There are 9 hidden switches. A switch that is on adds its own fixed numbers to the row, and there is some noise. The rows also spread widely along 10 directions, which tell nothing about the answers.
Some rows, each with its switches (1 for on, 0 for off) after it:
[ 30 -31   0  27  19  32 -21  20  -1  -9  49  20  25  11   8  14   5 -27
  -6 -30  16  -2   0   0   9   6  20  -5 -11  -3  55   4 -25  20   2  13
  29  16  21   3 -22] : 1 0 1 1 0 0 0 0 0
[  0 -12 -19  -5  -9 -15   3 -24 -32 -27   9  -4 -21  -3  -2 -36  -8 -16
  16 -26  -4  -2  14  -4  12  -2  29  -5  19  29  33  10  -9  25   5   0
  10   6 -19 -18  35] : 1 0 1 1 1 0 1 1 1
[ -7 -39 -18  -1 -19 -15  20 -34 -50 -19  -8  -8 -30 -32 -11 -45   3  12
   9 -27  13   0  42  24  19   3  25  14  30  40  68  22 -10  17   9  38
  31  21 -21  -4  29] : 1 1 1 1 0 1 1 0 1
[  6 -10   4   7 -32  -5 -13  19 -19 -57  27   9   2 -23   6 -45  -2 -58
   5 -16 -33  -6  -5 -44   3  30  27 -52  -2 -28   4  -2 -28  42  25  23
  -2 -27  11 -35  -6] : 0 0 0 1 0 0 1 0 0
[ -5  -2  -3  24 -29 -25 -49  -7 -40 -39  -1 -22 -23   6 -15 -14 -10 -61
  29 -37   8 -17  -7  -1   2 -27  30 -17  -8  40  11  -2 -35   1 -17  15
  -1   2   3   2   5] : 1 0 1 0 0 0 1 0 0
[-21  14 -24   6 -48  -7  -9 -11 -17 -20 -10  15 -25  20  11 -63  -4   6
   0   9  -2 -25  48   4 -26  14  11   6  14 -17  11  46 -14  45  15  18
  23 -17 -18  15  12] : 1 1 0 1 0 1 1 0 1
[  4   6   5  44 -26   9  -3 -27 -45   3  20  34  19  42  -7 -31   8 -16
 -14  13 -10   3  16  28 -21  -3   8  -1   8 -17  68  60 -13  36 -11  -5
  44   2 -16  35 -19] : 0 1 0 1 1 1 0 0 1
[  1  35 -23  -2  10 -11  -2 -30 -22   3 -16   8 -19  50 -12  -5 -21  17
  23   5   5  -1   2  15   2  -8   1  34   5   4  13  54  12  17 -14 -30
   7 -26 -14  15  26] : 1 0 1 1 1 1 1 0 1
[-33  25 -18 -18 -12 -42 -12 -52 -43  11 -24 -19 -26  18 -31 -17 -29  15
  40  25  17   3  17   1   5   0   0  27  23  -9   0  44  22  45   4 -35
   4  -7 -10  19  26] : 1 0 1 0 1 1 1 0 0
[ -5 -30 -42  25 -28  11 -32   8 -16   9  28  -7 -25  44  18  -8  -8   5
   7 -20  44 -37  31   6 -46 -13   5   3  16   9  40  25 -24  48  -9   6
  48  23 -33  22  16] : 1 0 0 0 0 1 1 0 1
[ 24 -21   0  14  19  44 -10  24   5 -14  28  20  15  34  18   5  -4 -29
 -10 -38   4  -5 -20  -1 -10  -6  16 -15  -7  -9  12 -10 -10   6   2  13
  18   1   6  -1 -15] : 1 0 0 0 0 0 1 0 0
[  0  33 -37   4 -12  14 -16   0  31 -37  -5  -9 -55  58  20 -30 -32  33
  -4 -17   4 -54  11   9 -45  -7   1  19 -20  30 -40  16 -11 -37 -14  19
 -12 -41 -28   2  50] : 0 1 0 1 0 1 1 0 0
[ 38 -50 -22   5  29  39  10  -3  -4  11  24   2  -8  -8   8  20 -10  -7
   1 -42  24  31  -9  19   4   8  24  13  38  14  64   3  -6  24  21   6
  47  24 -13 -23  -5] : 1 0 1 1 1 0 0 1 0
[  6  21  -3  -3  -8  15  -2 -26  -2   8  -1  33   4  59  15  -4 -25   7
  -8  23  20   3  22  14 -27  12   1  22   8 -37  23  42  -1  27   1  -8
  38   4  -8  18 -11] : 1 0 1 0 0 0 1 0 0
[-38  32 -28   2 -29  -6 -72  29 -10 -21  18  -4 -11  33  15 -43  -5 -25
  12 -12 -15 -39  12 -40 -28  13   7 -16 -38 -19 -40  21 -12  44  13 -18
  -9 -24  -2  12  23] : 1 0 1 1 1 0 1 0 0
[  3  -2 -12   1  18  13 -49  13  -6   4  -5 -13  -4  12  -9  23  11  -6
  26 -28  29  -7 -15   2  33 -28  13  30 -14  23  -2  -2   0 -12 -10 -12
   4  -2   2  32  16] : 1 0 1 1 0 0 1 1 0
[ 28  40  -6  14  -6  -6  -7  -4   2 -52 -28  17 -14  14  -7 -29   2 -46
   7 -14 -32  15 -25  -9   8 -10  36   3   9   3 -22   7 -15  -5  -8  10
 -19 -64  16 -18 -14] : 1 0 0 1 0 1 0 0 1
[-39   8  -9 -10 -11  16 -37  37 -14  33  -4 -15  22   8  15 -29  31  32
   7  -2   1 -27  37 -20  18   5 -11  28 -35 -23 -26  17  14  24  10 -25
   4  17   2  59   7] : 1 0 0 1 0 0 0 0 0
[ -2 -36  -6  -4  22  47  -6  44  17   8  52  33  36  15  31  -3  20  10
 -15 -12   4 -16  26 -35  -6  20   6  -5 -20 -41  19  -5  -9  53  16   6
  12  18  15  18  -2] : 1 0 0 0 0 0 0 0 1
[  3  37 -25  -9 -40 -13 -17 -52   3 -27 -42  -1 -40  15   6 -36 -19   4
  13  10  19  -4  29  15  -9   7  27  35  23  17  -6  26 -17 -13   0  20
  15 -27 -33  -8  19] : 0 0 1 1 0 1 1 1 0
[ -1 -24 -22  22  -2  12  -8  -1 -39 -15  36  -6 -18  33   5 -18 -11  -7
  12 -38   8 -36  11   3 -13 -20  12 -13  -9  37  29   7 -14  14 -18  -1
  12  16 -19  10  36] : 1 0 0 0 1 1 1 0 1
[ -8 -20   0   2   0  -7  -8 -21 -22 -10   4 -18   3 -23  -4 -25  19  18
  18 -20  23 -21  49   5  53  -4  18  35 -13  48  39  -4 -10 -17 -10  25
  -2  31   1  21  30] : 1 0 1 1 0 0 0 0 0
[-40  13 -27 -14 -27 -15 -93   9   3  14  -2   4   9  -1   8 -33  28   4
  36  19  37 -19  44 -39  28  15  22  37 -11 -23 -20  16  -9  49  15   0
   9  -8   2  39  23] : 1 0 1 1 1 1 1 1 0
[-14  26 -35 -26  36  40  12   1  -8  41  -1  16 -25  70   3   1 -32  67
   0  12  -5  -9   3  20 -21   3 -20  39 -15 -13 -15  57  42  27   1 -50
  23  -8 -20  38  39] : 1 1 1 1 1 1 1 1 1
[-26  26 -14 -13  -8 -17 -73   4  37 -35 -42 -14 -15   7  14 -27  17 -14
  35 -30  31  -4  -7  -8  14 -25  36  41   0  23 -60 -30 -17 -39   0  35
 -40 -38   3  14  25] : 1 1 0 0 1 0 1 0 0

New rows, each followed by its switches (1 for on, 0 for off):
[ 16   9 -14   9 -15 -12  29 -28 -41 -40 -10  -2 -41   8 -14 -29 -33 -33
  15 -18 -34  22 -34   3 -14   6  28 -26  37   8  17  27  -6  30   7  -8
   5 -48 -24 -43  14] : 0 0 0 1 1 1 1 0 1
[ 20   3   3  23 -39   4  11 -63 -19 -26  -9  31   2  18   5 -45   9   7
  -6   6  14  -3  46  42  14  -3  33  34  23  11  70  31 -24 -15 -20  35
  37   5 -26  20   4] : 0 1 0 1 0 1 1 1 1
[ 22   0 -42  10  -1 -25  -2 -34 -18 -43  20  -7 -57  22 -12   1 -47 -15
  28 -13  13  -4 -11  -9 -33   7  19  -8  33  25  30  32 -22  33  -7  -3
   6 -35 -24 -45  43] : 0 0 1 1 1 1 1 0 1
[-10  -6  -5  -1 -21   2 -10 -19 -42 -17 -11 -22 -14  -9  -9 -19 -11 -29
  24 -20 -10   9 -20   0  -5 -18  26 -22  24  15   0  -8  -7  12   6 -10
   2  -2 -19  -9  17] : 0 0 0 0 1 0 1 1 0
[ -9  14 -10  10  -6  31  24 -20 -39  20 -13  -7  -9  36   0 -25 -12  36
  -8  -5 -25  -2   4  32 -24  -1 -11  19  -4   4  14  40  16  -1  -4 -30
  26   0 -29  23   8] : 0 0 0 1 1 1 0 0 0
[  1  -3   1   8 -14 -18 -36 -23 -14 -10  16  15  19  -3  -9   4   8 -18
  32  18  28   7  14 -22  31  19  16  18   6 -28  39  24 -10  34  -3  -2
   8  -1  10  10  -4] : 0 0 1 1 0 0 1 0 0
[-14 -24 -37 -11  -9  -4 -37  11   4  14 -11   6 -21  -2  15   3   5   6
  17  -5  48  16  18   4 -12  11  12  27  39 -21  29  33  -5  58  26   5
  32   0 -11  17   3] : 1 1 1 1 0 0 1 0 1
[ 10 -12 -12  24  -7  22 -47   3 -21  12   7  14   9  38   8  16  12 -38
   7 -16  30  11  -5  20 -28 -34  20  15  18   8  47  13 -31  31 -12  -7
  44  25 -15  30 -18] : 1 0 1 0 1 0 0 1 1
[-12  24 -15  22 -37  -2 -34  -2 -11 -39   1  23   4  17  19 -60  20 -32
  -3 -16 -19 -18  33  -7 -16   6  34   9 -11  12  18  20 -35  19   2  27
  22 -12  -8   3   0] : 1 0 1 1 1 1 0 0 1
[ -8 -18 -15   2  -5  29 -19  40 -31   9  13 -11 -12  24  -4   2 -12 -25
   8 -29 -13 -13 -26 -15 -22 -13   2 -37  -7 -17 -17   7   6  44  14 -29
  13  11  -6  14  -2] : 1 0 0 0 0 0 1 1 0
[  5   5 -30  13  12  43 -43  33  13 -11  12  -5 -20  43  18 -12  -4 -12
   4 -48   0 -26 -20  -7  -8 -17  15   4 -21  22 -35  -4  -7  -7   2   1
   5 -25 -15   8  24] : 1 0 0 1 1 1 1 1 0
[-12 -46 -11  -7  28  -8 -29  -7   2  29  24 -12  10 -10  -7  14  24  44
  32 -15  71 -14  36  -5  61  -7  -1  51  -5   5  39   3  14   9  -5   4
   4  31   4  48  30] : 1 1 0 1 0 0 1 0 0
[ 25   5 -33 -10  23  34  25   4  18 -28 -11  -4 -48  38  19  13 -46   9
   2 -23  -1   6 -31   7 -51  -5   8  10  24   6 -25   5  -2  -6   2  -4
  -5 -48 -19 -30  29] : 0 0 0 0 0 1 1 0 1
[-16  22  35  -5 -28 -19   1 -32  -7 -53 -32  21  24 -21  -6 -60  17 -26
  14   4 -23  18  19  -6  46   2  36  11   0 -14  -2 -10 -12 -22  -1  41
 -29 -23  19   3  -4] : 0 1 0 0 0 0 1 0 0
[-30  41 -21 -46   2 -14  20 -26  -3   8 -45  -2 -31  19 -11 -28 -34  49
  13  29 -10  17  13   4   0  31 -13  31   7 -39 -39  51  42  24  22 -28
 -13 -30  -7   5  26] : 1 1 1 1 0 0 1 0 0
[  9   7 -38  26  15   7 -76  26   8  12  32  19 -16  66  -3  49 -12  -4
  24  20  48 -17 -23 -19 -33  -4 -11  16 -17 -35  10  51 -15  56 -15 -30
  16 -29   6  39  15] : 0 1 1 1 0 1 1 0 1
[-15  12   4   0 -31 -24 -39  -5   9 -27  -5  16  20 -11   3 -26  26 -22
  19  27   8   2  32 -39  10  12  24  12   6 -33  -7  -4 -23  35   7  14
 -23 -20  17  12   4] : 0 0 0 0 0 0 0 0 1
[ 17   0   0  12  32  35  30  -1 -19   1  33  35  16  54  -8  12 -24  12
  -3  16 -13  -9 -12  -7 -12  12  -5 -16 -20 -43  23  36  16  40 -12 -32
   6 -14  10  11   9] : 0 0 0 0 0 1 1 0 1
[-22  16 -48 -21  49  36 -17  37   4  36  16  -9 -33  69   5  35 -33  43
   8 -15  13 -14 -22   6 -64 -20 -31  20 -24  -4 -42  28  24  35   6 -52
  -1  -5 -13  29  37] : 1 1 1 0 1 0 0 0 1
[ 12  29 -12   4  35  26   2   8 -16  18  -5  -5  -9  53 -19  19 -21  -1
   6 -16 -16  12 -54   9  -6 -13 -12  11  -8 -12 -30  30  24  13  -5 -57
  -1 -31  -1  16  -5] : 1 0 0 1 1 0 0 0 0
[-17 -24 -11  30 -42  16 -42  19 -21 -17  47   4  12  -3  26 -51  24  -6
 -14 -15  -5 -51  61 -18 -13  17  18 -13 -34  11  46  11 -40  20   5  39
  31  31  -7  20  11] : 0 0 1 1 0 1 0 0 0
[-22 -12 -13 -23  -2  -8   3 -19 -15   1   1  -2   1  -8  -9 -37  -4  15
  19  11  10  10  28 -23  22  25  17  10  19 -32  -1  12  16  50  25  -2
  -3  -6   5  -7  14] : 1 0 0 0 1 1 1 0 0
[ -1 -34 -16  -8  42  21 -16  37  -5  37  16 -22   3  -3 -12  40  12  12
  25 -17  24  11 -23 -22  34   3 -11  15  -2 -21  -8   0  27  36  17 -36
  -6   2  24  19   2] : 1 0 0 1 0 0 0 0 0
[-13   9 -22 -12 -21  39 -12  13  26 -17 -14   9 -11  31  40 -41 -11  19
  -8  -9  -9 -12  19  -4 -47  22  12  12   0 -23 -28   6 -12   2  24  25
  16 -27 -19  -4   8] : 0 0 0 0 0 1 1 0 0
[-11 -10 -22 -21  19   0  11 -40 -29  42   8 -11 -16  21 -11  10 -18  67
  20  17  41 -18  46  20  32   1 -19  47   3   7  31  45  26  18  -9 -39
  23  36 -21  41  40] : 1 0 1 1 0 0 1 1 0
[ 18  35   0  -8  16   6  26  -3  -6 -23 -24   9 -10  15 -16 -10 -21 -25
   5  -4 -29  30 -39  -6  11   4  12  -5   6 -21 -30  14  12  10   4 -24
 -16 -49  18 -20 -15] : 1 0 0 1 0 0 0 0 0
[ 15  44   2  28 -23 -32  -9 -33 -36 -50  22  27 -20  54 -23 -33 -41 -52
  -1  10 -22 -20  -7  -2 -18   4  13 -33  -9  -9  17  50 -14  28 -17  -6
   1 -36   5  -6  -4] : 1 1 1 1 0 0 1 0 0
[-17 -20  -4  -4 -23 -33  28 -35 -68  -7   8 -19 -15 -44 -33 -26  -9  -4
  20   7 -13  11  21 -12  22  23   6 -16  21  -2  46  28   3  41  16 -12
   2   8   4 -16  18] : 0 0 1 1 0 0 0 0 0
[  7  27   0 -30 -20  -3  37 -36  14 -48   1  24 -11  -6   9 -58 -28   5
  -8  32 -33  -4  46 -26 -11  39  27 -12   3 -22 -11   2 -10  22  23  23
 -13 -18   1 -38  17] : 0 0 1 0 0 0 0 1 0
[ -5  43  -4  13 -10 -36 -24  -8 -15 -37  -4   0  -7  21 -23 -14   2 -21
  27  14 -19 -23  -7 -34  20 -17   5  -1 -27   6 -35  13  -9   3 -29 -28
 -53 -48  14  14  23] : 0 0 0 1 0 0 0 0 1
